The same things were measured in two ways. Each way mixes the same 12 hidden numbers, adds some noise and spreads widely along 7 directions of its own, which tell nothing about the thing.
(in the rows, 128 means zero)
Some things both ways: the first way, then the second way.
[ 93 134 155 170 121 105 161 125  95 141 123 123 106  99 117 135 161 171
  15 204]
[114 152 132 125 139 143 199 121 170 144 141  51 126 173  88  86 108 143
  80 120 139]

[119 100 122 113 127 139 114 112 119 122 112 124  99 137 131 134 107 125
  74 155]
[ 83 188 152 131 170  96 154 168 135  91 148 136 139 200 168 164  80 136
 139 107 147]

[ 93  93 140 102 111 108 130  98 114 196 138 162 121 142 109 169 155 149
 115 158]
[154 141 142 140 163 162 175 112 128 168 120 134  98  83 152  84  95 114
 122  83 135]

[133 134 114 118 119  85 151  86 176 155  87 121 124 134 169 111 104 116
 191 164]
[140 126 124 111 136 150 117 133 124 107 130 145 128 114 124 144 131 121
 115 128 142]

[135 157 128 150 103 158 114  92 128 122 149 121 126  61 172 128 152  87
 110 185]
[ 96  81 135 123 145 154 111 124 156 122 120 133 134 148  72 140 154 144
 141 169 123]

[145 103 168  75 116 118 156 124 194 120 175 156 162 165 124 127 168  99
 103 130]
[107  97 116  88  43 120 122 113 118 190  99 102 114 125  90 117 138 164
  93 124 174]

[157 185  94 159 145  76 162 132 116 128 116  83 111  89 102 142 143 144
 154 146]
[112  92 135 119  68 121  70 100 142 160 134 153 100 151 110 192 139 152
 160 169 151]

[122 101 156  92 132 155  89 145 102 127 145 120 125 155 113 158 116 149
  35 147]
[120 147 159 117 123 149 158 118 114 156  91 141  94 110 127  83 144 132
  98 115 170]

[114 146 105 113 129 103 138 123 135 140 112 130 133 136 123 128 125 144
 138 129]
[137 124 130 153 167 133 131 139 159 119 136 153 125 128 154 148 103  89
 149 131 111]

[133 163 139 119  39 195  97 150 154  83 176 154 168 112 197 113 161  69
 111 145]
[116  90 164 122 130 131 157 111 138 151 139 106 134 130 124 101 113 108
 167 155 104]

[124 108 175  57  99 135  93 151 133 113 167 148 136 178 162 117 132 100
  68 161]
[163 106  78 143 108 132 104 139 142 105 107 152 140  77 159 157 174 134
 155 130 104]

[115 155 135 165 127  74 129 154  91 115  97  96  94 143  98 113 128 187
  56 153]
[112 121 128 164 135  99 117 181 118 140  91 177 154  96 119 151 149 117
  87 134 138]

[176 157 141 154 143 109 169 164 148 131 107 148 123 147 152 111 107 182
  93 107]
[ 96 128 126 135 153 119 204 153 125 110 102  95 150 119  71  80 130 115
  84 111 107]

[138 136 152 104 125 137 113 130 178 102 158 140 126 140 145 113 144 124
  62 152]
[192 172  85 126 122 144 101 124 129  42 126 102 108 129 149 113 201 141
 125 115 120]

[140 119 125 156  94  94 133 106 177 144 180 147 110  98 126 128 166 127
  45 142]
[139  97 127 135 132 132 131 111 122 137  61 154 115  95 119  93 181 143
 133 114 112]

[146 167 120 149  97 120 145 117 147 117 115 144 139  93 170 104 125 136
 132 127]
[ 71 110 111 116 135 108 152 146 135  91 134  93 161 154  61 129 153 113
 100 150 115]

[120 140 120 157 119  94 126  89 130 155  61 122  88  94 134 136  96 194
 149 135]
[162 114 133 123  83  81 105 162  73 116 110 103 172 110 159 164 154 148
 119 104 131]

[130 113 160  77  98 139 127 124 144 135 140 165 132 153 143 150 124 130
  68 125]
[153 175  97 113 127 142 166 128 104  74 121  94 119 110 173  80 143 109
 117  86 132]

[161 182 119 168 133  99 195 110 197 187 158 175 120  99 132 139 183 159
  84 135]
[ 90 147  96 141 130 127 114 139 109 141  87 158 107  74 130 110 147 143
 146 105 130]

[159 144 152  95 109 103 157 160 174  86 151 143 153 133 133 112 167  98
 122 116]
[163  81 100 135 109 173 125 114 133  82  96 130 121  84  61  89 212 102
  99 165 102]

[124 213 146 196  93 115 125 152 113 106 135  95  92 121 137 111 161 163
  90 193]
[186  67 159 177 159 122 161 152 165 163 136  96 156 126 125 147  94  95
 130 125 105]

[147 246  65 158 171 152 150  87 102 166 105 114 109  64 138 149 132 155
 129 173]
[138 175 119 117  99 156 168 113 178 152 132 101  37 159 159 109  86 145
 160  90 186]

[155 124 119 106 138 126 162 137 161 134  83 122 134 181 177 110  34 161
 161  98]
[126 130 141 122 147 131 169 132 118 133 106 113 144 127 150  92 106  92
  94 107 146]

[132 172 154 121 101 146 103 112 147 124 153 136 146 111 138 135 188 108
 120 169]
[132  77  98 129 100 146  70 126 148 113 132 130 116 120  68 173 163 143
 158 161 115]

[ 88  48 123  44  96 103 133 148 129 136 138 120 181 209 129 125 126  59
 123 167]
[131 162 126 108 106 153 148  78 185 161 153 123  70 163 166 118  71 149
 167 123 134]

[112 121 106 111 102 177  68  72 106 121  90 165 146 104 179 101  81 138
 201 108]
[114 155 101 117 177 127 138 117 162  54 173 120 117 197 105 140 127 125
 129 122 102]

[128  76 143  82 133 157  99 129 132  97 106 135 134 164 173 111  78  86
 127 117]
[136 168 158 111 172 166 125 114 135 122 127 232 100 134 206  83  83 123
 146 132 129]

[110 118 146  99 111 212  58 100 160 126 125 126 136 149 140 154 126 129
 101 151]
[129  73 167 134 135 143  68 105 170 153 124 179 100 172 129 198  74 140
 216 160 120]

[146 125 146 113  87 124 142 124 196 132 127 151 145 114 168 123 158  98
 104 171]
[117 115 131 105  85 165 109  83 158 126 124 159 101 117 114 167 129 179
 199 165  89]

[126 156 104 118 104 120 167 100 104 123 124 151 153  91 127 137 174  88
 147 151]
[131 221 110 109 161 168 151 122 113  60 160  95 103 114 127  71 154 109
  83 116 138]

[ 91 129 122 128  58 168  77  91 120 130 126 133 131 105 151 133 140 112
 100 174]
[ 75  56 167 126 116 136 127 114 141 201  84 177 118 116  74 150 120 134
 138 159 149]

Other things, the second way, with their names:
(79): [137 120 133 120 106 116 154 130 109 116 158  80 120 162  67  96 133 115
  89 129 147]
(294): [196 119 136 127 135 155 171 174 152  60 140 140 126 129 137 145 108 134
 142 108  91]
(105): [138 164 134 134 140 141 134 143 118 113 142 152 140  82 165 164 126 140
 137 121 115]
(83): [111 101 149 107 118 143 122 156  96 147  77 151 120  88  78 124 119 144
 115 107 147]
(276): [239  99  96 167 124 154 103 132 162  75 102 118 110 121 135 114 165 125
 162 127  85]
(20): [136  97 132 120 132 164 111 129 126 135 102 147 134  83 151 140 129 142
 171 129 108]
(18): [103 158 113 120 126 115 159 136 103 101 158  73 155 126 101  82 141 114
  95 132 112]
(388): [139 131 118 126 101 136 142  98 164 154 113 120  68 149 155 100 114 144
 173 110 138]
(531): [171  90 108 138 103 123 109 110 158 124 147 102 112 149 124 150 124 132
 175 128 101]
(217): [130 112 127 116  90  66 112 173 101 155 133 113 182 135 174 207  82 152
 129  91 144]
(38): [ 88 162 116 124 152 130 125 138 122 106 132 146 148 126 150 147 126 118
 116 129 137]
(517): [162 148 126 111  94 119 171 132 112 131 133  69 123 109 162  89 137 124
 109  89 145]
(411): [154 108 175 148 146 131 132 157  63 168  76 193 153  28 150  92 106 134
 137 105  98]
(341): [ 89 106 152 112  76  44 130 173  31 174 127 155 206 105 127 138 119 114
  52 123 168]
(255): [ 70 139 114  67  70  94  66 118  92 154 119 126 144 140 151 146 134 188
 137 122 144]
(309): [154 100  98 123 149 165 147 142 157  62 147  54 159 122  79 119 144  69
  94 148 107]
(416): [110  87 137 119 146 165 101 130 141 182 116 178 159  82 124 128  81 123
 119 158 117]
(156): [ 92 133 103 125 140 110 157 130 137  94 163  79 158 173 138 115 130 114
 141 137 111]
(234): [ 97 114 125 101  83 115  82 137 123 166 144 131 148 152 153 168 113 149
 127 148 170]
(580): [121 171 159 121 141 127 146 141  99 145 104 122 135  90 181 110  99 135
 132  91 128]
(511): [122 127 142  97  44  95 105 139  74 162 123 113 122 135 147  81 130 143
 129 131 169]
(498): [101 164 116 100  96  99 111 150 102 142 168 107 158 112 168 142  99 153
 138 121 124]
(170): [143 155 143 143 115  87 117 128 111 137 110 126 118 170 170 124 128 153
 128 101 148]
(163): [101  36 154 127 104  63 191 161 148 158 131 113 172 168 108 172  72 101
 144 124 109]
(452): [160  92 136 124 132 142 136 107 136 155  89 172 121 101 128 114 146 131
  97 115 125]
(31): [165 119 123 124 103 125 128 111 164 144 141  47 145 128 150 146 123 165
 174 123  89]
(278): [173  97 118 128  99 148  96 112 126 121  98 143 108 133 112 108 169 126
 105 139 151]
(289): [ 76 186  85 124 124  75 151 144 110  94 141  59 145 166 145  94 128 146
 148  99 117]
(191): [129 101 143  87  95 165 147  61 160 157 114 122 104 127 149 117  81 127
 178 139 110]
(71): [146  79 117 126  83  77 103 160 119 166 142  86 171 122 151 197  96 140
 152 106 128]
(450): [111 180 114 130 188 143 131 127 193  78 180 122  96 202 119 167 119 118
 116 130 145]
(296): [109 117 151 146 169 103 135 153 121 108 123 122 175 113 140 168  98  96
 154 119  84]
(545): [158 133 139 122  92 123 116 120 114 153  78 136 129  78 190 139 113 169
 179  98  97]
(365): [ 34 166 120 101 144 142 132 108 116  87 130 159 100 164  44  98 180 137
  92 163 157]
(359): [123 151  99 102  87 123 140 127 136 142 124  77 144 125 131 118 143 143
  80 123 157]
(109): [131 109 123 137 128 128 117 131  96 110 130 153 117 134  82 120 163 101
  81 136 161]
(29): [115 116 130 127 133 137 115 108 180 169 136 113 138 145 131 174  97 171
 152 137 114]
(568): [ 96 158 124 125 148 125 110 138 149 139 151  97 128 151 105 152 114 151
 118 126 143]
(45): [116 106 129 118  40  69 125 156  89 164  78 100 137 129 148 155 158 164
 121  99 182]
(231): [148  67 154 148 137 133 125 122 112 111 120 108 140 114  97 121 117  83
 173 146  89]
(441): [131 120 126 105  59 120 104 118  93 172 150 137  87 117 119  91 116 141
 135 130 158]
(194): [103 110 154 158 180 109  98 173 102 138  89 176 127 125  96 181  94 144
 149  92 145]
(524): [120 144 129 121 116 151 120  99 131 150 127 132  87 130  92  95 152 146
 106 137 152]
(497): [108 145 156 118 126 114 110 162  94 119 145 163 143 133 121 147 138 131
  90 145 156]
(244): [132  71 101 149 127 183  99  81 168 159  97 176  71  82  83 111 181 135
 167 161 118]
(188): [181 155 116 120 110 168 111  98 113 141 130 127  80  94 160  93 117 144
 144 100 144]
(54): [ 80 184  67 128 147 122 104 115 134  49 171 165  99 133 158 182 147 107
 188 130 117]
(115): [ 90 168 144 109 125 125 150 154 124 105 136 111 112 156 110 175 116 143
 108 109 178]
(423): [112 137 120 110  63  91 164 138  87 114 145  87 116 164 151  75 126 134
 164 113 149]
(165): [172  59 157 162 136 148 135  86 150 151 103 153 101 137 109 114 109 121
 190 145  94]
(555): [134  89 101 152 128 169 156 113 124 130  92 119 141  44  68  83 182 100
 102 152  99]

Some of these things the first way, each followed by its name:
[115  67 131  76 105  74 149  79 148 150 119 145 117 161 115 137 136  89
 161 150]	(217)
[143  92 104 111 143 175  84  85  85 171 104 116 104 190 105 165 100 126
 156 147]	(194)
[131 133 126 118  55 163  91 141  75 102  97 116 148 171 141 140  90 130
 115 120]	(296)
[140  65 133  45 174  88 189 155 111 131 128 124 154 203 132 119  88  98
 111 143]	(359)
[121 163 120 134 109 107 144 125 151 146 114 153 154 108 130 130 183 118
 205 129]	(441)
[139  93 139  87 189 114 181 132  73 156  67 117 151 172 141 139  72 126
 182 134]	(416)
[103  98 163 121 133  82 110 128 129 153 110 127  90 156  97 146 131 188
 116 133]	(109)
[123  94 146  73 163  95 119 136 171 142 160 112 143 183 122 117 119 147
 113 150]	(450)
[161 130 133 117 139 102 192 122 174 166 117 138 129 133 149 157 106 140
  79 130]	(191)
[144 129 113  63 100 131 119 135 164 159 142 174 151 177 180 121  95 120
 163 113]	(54)
[115  95 180  85 120 182  95 153  70 123 162 167 125 129 155 153 115 139
  37 132]	(156)
[152 137 138 125 135  88 137 133 118  93 128 111 113 117 109 128 160 105
 139 141]	(497)
[112 119 173  77  85 166 117 117 144 122 147 193 175 126 159 135 174 101
 124 137]	(498)
[162 157 141 171 212  75 177 163 130 178 117 101 101 125 107 142 118 226
  94 138]	(524)
[ 91 103 100  75 132 127  97 103   6 156  93 125 131 111 107 168 102 124
 132 148]	(517)
[218 167 133 147 137 132 167 113 124 107 159 124 150  91 147 138 133 100
 125  96]	(255)
[110 120 185  77 165 107 150 142 177 172  84 130 147 183 154 136  82 203
  96 148]	(309)
[196 187 140 146 115 176 135 146 121  96 128 129 128 134 141 139 122 142
  61 117]	(545)
[134 131 101 130  73 120 147 112 114 133 105 114 153 130 132 145 127 104
 133 139]	(580)
[126  92 142 107 122 189  83 144  75  72 155 136 111 160  94 144 126 136
  41 110]	(170)
[110  77 171  62 102 106 111 146 123 141 127 139 137 175 135 141 131 120
 116 166]	(105)
[137 121 107 112  76  93 130 124 169 119 143 106 119 137 129 124 121  97
 117 144]	(45)
[171 154 131 155  78 152 141 138 125 102 120 155 123 145 152 122 160  82
 151 134]	(411)
[159 150 111 109  91 163 152 132 112 103 157 154 141 126  99 170 192  60
 124 118]	(231)
[167 132 123 113 184 112 161 182  90 123 124 103 132 152 110 152 121 114
 119 112]	(511)
